The groups are shells around one centre, one inside the other: the same stretched ball of 6 dimensions in 9 sizes.
In the rows, zero is written as 128.
Some rows, each with its group after it:
[ 95 103 133 146 203 131 193 129 132 137 184 189 113 137 141 202 169] -> j999
[123 156 120 137 153 101 135 146 104 110 126 131 138 136 131 163 149] -> j258
[120 141 151 160 146 124 142 123  85 155 159 175 125 133 152 193 138] -> j558
[111 116 127 145 197 126 180 147 139 117 182 153 151 163 125 139 191] -> j752
[104 156  89 113 119  66 118 130 100  91  74  93 119 116 119 191  86] -> j875
[108  97 147 157 189 154 179 131 125 160 213 176 149 171 150 148 168] -> j875
[119 164 118 133 149  95 129 141  93 106 104 140 116 111 138 200 139] -> j594
[112 140  96 114 163 104 132 152 119  78 100  95 140 135 126 151 153] -> j778
[107  92 143 155 178 148 169 125 121 132 179 150 148 164 135 144 180] -> j258
[116 150 130 138 170 123 145 144  98 142 150 171 117 125 161 201 138] -> j594
[116 148 114 132 125  93 116 128  91  95  88 104 130 124 125 174 127] -> j264
[106 106 132 146 206 141 186 144 138 136 198 170 143 162 140 153 183] -> j264
[111 132 117 129 144 116 127 132  98 110 112 117 130 131 141 174 131] -> j258
[108 110 131 146 129 123 132 115  98 133 141 116 148 157 134 147 120] -> j752
[111 135 109 125 122 103 112 128  94 105  96  91 139 137 132 158 108] -> j264
[115 164  95 109 139  95 110 150  96 101  88 103 126 120 146 181 104] -> j874
[ 99 118 125 145 189 110 189 132 134 140 186 179 124 146 131 187 149] -> j258
[106 108 112 132 182 119 165 142 138  91 146 114 153 159 115 131 180] -> j778
[108 161 118 134 179  87 166 141 113 121 136 185  94 104 138 236 142] -> j752
[106 121 101 122 164 106 147 143 130  87 123  97 150 152 116 136 154] -> j594
[107 147 116 129 204 115 176 157 129 142 178 188 115 131 155 203 144] -> j752
[124 185  83 101 149  79 109 170 106  74  74  90 134 118 132 165 127] -> j264
[ 98  96 125 147 134 112 150 106 113 125 144 115 144 159 117 150 123] -> j558
[128 173 111 125 166 100 129 163 104  94 110 130 132 122 138 172 161] -> j778
[116 162 135 147 168 104 157 140  99 151 160 194 108 119 153 220 133] -> j752
[119 147 144 147 182 139 152 144  96 157 170 196 114 125 173 209 151] -> j558
[119 163 123 140 138  93 132 136  94 133 132 147 127 130 139 186 115] -> j999
[101 136  81 104 167  92 144 154 134  87 114  95 140 143 123 152 124] -> j874
[105 152  69  95 145  69 122 154 125  53  64  62 137 127 107 153 122] -> j875
[110 156  97 118 125  79 117 135  99  99  88 100 127 123 126 179  98] -> j874
[106 174  78  97 208  80 163 179 140  85 118 147 107 108 137 208 147] -> j875
[107 123 141 152 185 128 172 129 111 136 165 187 112 127 146 207 169] -> j264
[124 154 144 145 175 139 140 145  86 150 153 188 112 118 175 212 152] -> j999
[112 147  98 123 140  84 131 142 116  96 112  97 146 145 116 146 121] -> j778
[125 163 144 153 148 109 135 132  81 132 129 173 112 112 148 213 148] -> j558
[115 154 109 123 148  99 124 142  97  95  93 120 119 114 137 190 136] -> j874
[104 104 119 141 160 115 160 127 128 105 148 114 153 162 112 134 160] -> j594
[103  97 136 151 166 137 165 122 120 147 185 148 150 168 137 145 145] -> j778
[108 152  86 112 145  76 133 147 121  89 103  94 139 137 116 157 113] -> j258
[102 134 118 132 194 115 176 146 128 140 174 179 117 136 148 198 140] -> j594
[109 134 112 125 142 112 124 132  98 112 109 114 129 131 142 176 119] -> j258
[107 182  85 104 167  67 143 159 114 106 105 146  99 101 141 226 100] -> j874
[125 152 133 144 149 115 127 138  89 108 114 138 129 123 139 178 164] -> j264
[118 180 109 128 187  80 161 162 120 102 129 171 108 108 131 212 161] -> j752
[121 123 127 140 179 136 147 150 119 100 145 122 157 156 132 127 194] -> j999
[119 163 108 121 169 107 136 161 110 122 137 140 133 134 151 172 130] -> j558
[122 142 131 146 150 112 136 135 100 106 124 131 139 136 127 161 166] -> j874
[129 190 107 121 114  78  90 144  71  90  56 104 117  99 138 197 112] -> j875
[112 160 113 134 137  80 137 133 101 120 120 139 120 124 129 194 109] -> j778
[122 213  92 108 183  65 143 178 111 104 108 170  95  90 148 236 126] -> j875
[109 121 121 144 137  98 142 120 110  92 114 106 143 143 105 151 154] -> j999
[111 184  90 116 182  58 163 163 130  91 118 154 107 108 119 211 140] -> j558
[ 99  89 148 159 172 148 176 114 117 171 207 176 139 166 150 167 138] -> j999
[109 175  98 116 181  77 157 158 119 108 123 164 101 106 138 223 129] -> j594

New rows. What belongs after each?
[103 118 137 155 171 109 178 120 119 129 164 173 120 137 123 192 161] -> j264
[132 209 102 111 148  85 102 169  82 100  78 134 110  94 158 212 120] -> j999
[105 124  89 113 153 101 137 147 131  95 126  80 161 164 118 119 122] -> j875
[126 139 128 136 137 131 108 140  86 110 111 105 150 142 147 142 148] -> j999
[102 153  96 123 162  70 163 144 131 118 144 141 126 137 119 183 109] -> j875
[110 113 121 144 192 117 179 145 144  98 167 134 157 164 109 127 199] -> j999
[ 94  89 102 127 191 118 182 141 158  99 169 110 161 177 109 116 166] -> j999
[104 165  94 116 179  75 162 155 128 114 135 156 111 119 133 207 118] -> j258
[ 86  88 110 132 160 114 170 117 134 129 163 123 140 163 123 156 116] -> j999
[ 96 133 101 120 151  94 146 130 114 120 123 130 116 128 136 197  99] -> j778
[118 133 102 123 129 101 112 139 107  71  84  61 162 150 110 116 147] -> j875
[114 115 151 156 162 149 145 122  91 141 153 164 126 135 157 186 163] -> j558
[115  97 161 169 196 162 180 129 118 144 200 184 144 160 144 155 210] -> j875
[104 140 100 121 121  86 122 126 101 116 105 101 131 135 130 174  82] -> j999
[110 125 131 142 196 132 171 145 123 128 170 171 128 140 146 179 177] -> j594
[115 169 116 127 150  99 128 142  89 135 120 158 106 109 159 221 104] -> j874
[107 104 133 152 155 120 158 119 116 115 150 131 144 154 118 150 163] -> j258
[ 96 112 125 140 198 122 190 134 135 142 188 183 119 143 142 195 151] -> j258
[110 133 125 133 172 130 145 141 104 131 144 154 122 130 157 190 141] -> j594
[114 168  99 118 182  87 154 164 125 104 132 146 124 125 133 184 144] -> j594
[105 103 129 147 190 129 182 136 139 127 188 151 151 168 125 140 176] -> j874
[115 159 119 134 133  94 125 131  88 124 111 139 116 117 142 202 109] -> j258
[ 98 107 121 135 178 128 166 130 123 133 163 152 127 145 144 179 140] -> j594
[105  91 114 134 170 133 157 137 137 105 159  97 172 181 118 100 166] -> j999
[107 157  89 114 164  78 149 155 129 107 130 123 134 138 125 168 113] -> j752
[103 127 108 134 167  88 167 135 134  97 138 127 136 144 106 160 152] -> j258
[ 94 125 101 124 191  98 183 144 145 126 171 156 126 146 129 180 130] -> j778
[101 104 113 132 155 119 149 127 122 111 139 109 147 157 125 143 138] -> j594
[118 155 110 126 124  97 109 136  89 107  95 103 135 129 136 168 111] -> j874
[ 95 129 102 122 186  97 175 142 136 113 148 151 117 132 129 194 136] -> j594
[102 143 104 125 172  87 160 139 122  99 120 145 110 117 125 204 140] -> j778
[111 146  96 118 183  96 156 160 135  89 131 120 141 142 121 153 158] -> j594
[ 99  93 131 155 175 115 187 120 139 118 178 144 147 166 106 144 175] -> j752
[109 136  97 110 188 120 146 163 128 102 134 120 138 142 146 156 147] -> j558
[107 139 121 134 179 115 162 144 117 143 166 170 122 136 151 193 131] -> j594
[ 91  84 136 152 220 140 214 130 151 142 216 193 128 159 133 177 187] -> j875
[ 99 130 103 121 153 100 145 133 116 121 131 126 126 137 137 181 106] -> j594
[128 200 107 122 148  78 120 160  90 116 104 149 113 105 148 209 114] -> j999
[ 99 112 141 147 167 137 161 117 100 164 171 184 108 131 164 217 121] -> j875
[108 168  80 108 144  56 135 150 121  78  87  99 126 122 109 177 110] -> j778
[ 93 135 117 137 182  90 187 129 128 144 171 191 100 124 135 227 119] -> j999
[108 144 116 132 207 108 182 156 135 118 166 178 118 130 137 195 172] -> j874
[102 154  81 103 167  78 143 154 126  83  98 111 119 119 125 187 123] -> j258
[100 121 109 128 151 105 145 127 114 112 125 120 128 137 129 175 122] -> j594
[114 114 131 150 147 120 146 126 113 117 148 118 158 163 119 130 157] -> j778
[ 99 114 124 144 195 113 191 135 139 131 184 174 127 148 127 180 163] -> j594
[ 95 104 109 137 151  92 165 118 133 102 139 110 144 156 100 148 136] -> j558
[115 181  86 107 156  73 130 162 112 105 107 123 122 120 137 188 103] -> j264
[110 150 104 128 182  83 165 151 132  83 124 138 125 126 111 178 172] -> j752
[113 151 103 116 193 115 152 166 125 113 144 145 130 134 151 174 150] -> j264
[115 149 110 130 123  88 117 129  94  95  89 101 132 126 122 171 121] -> j778
[106 147  98 126 147  73 149 138 123 104 124 117 135 140 112 166 116] -> j264
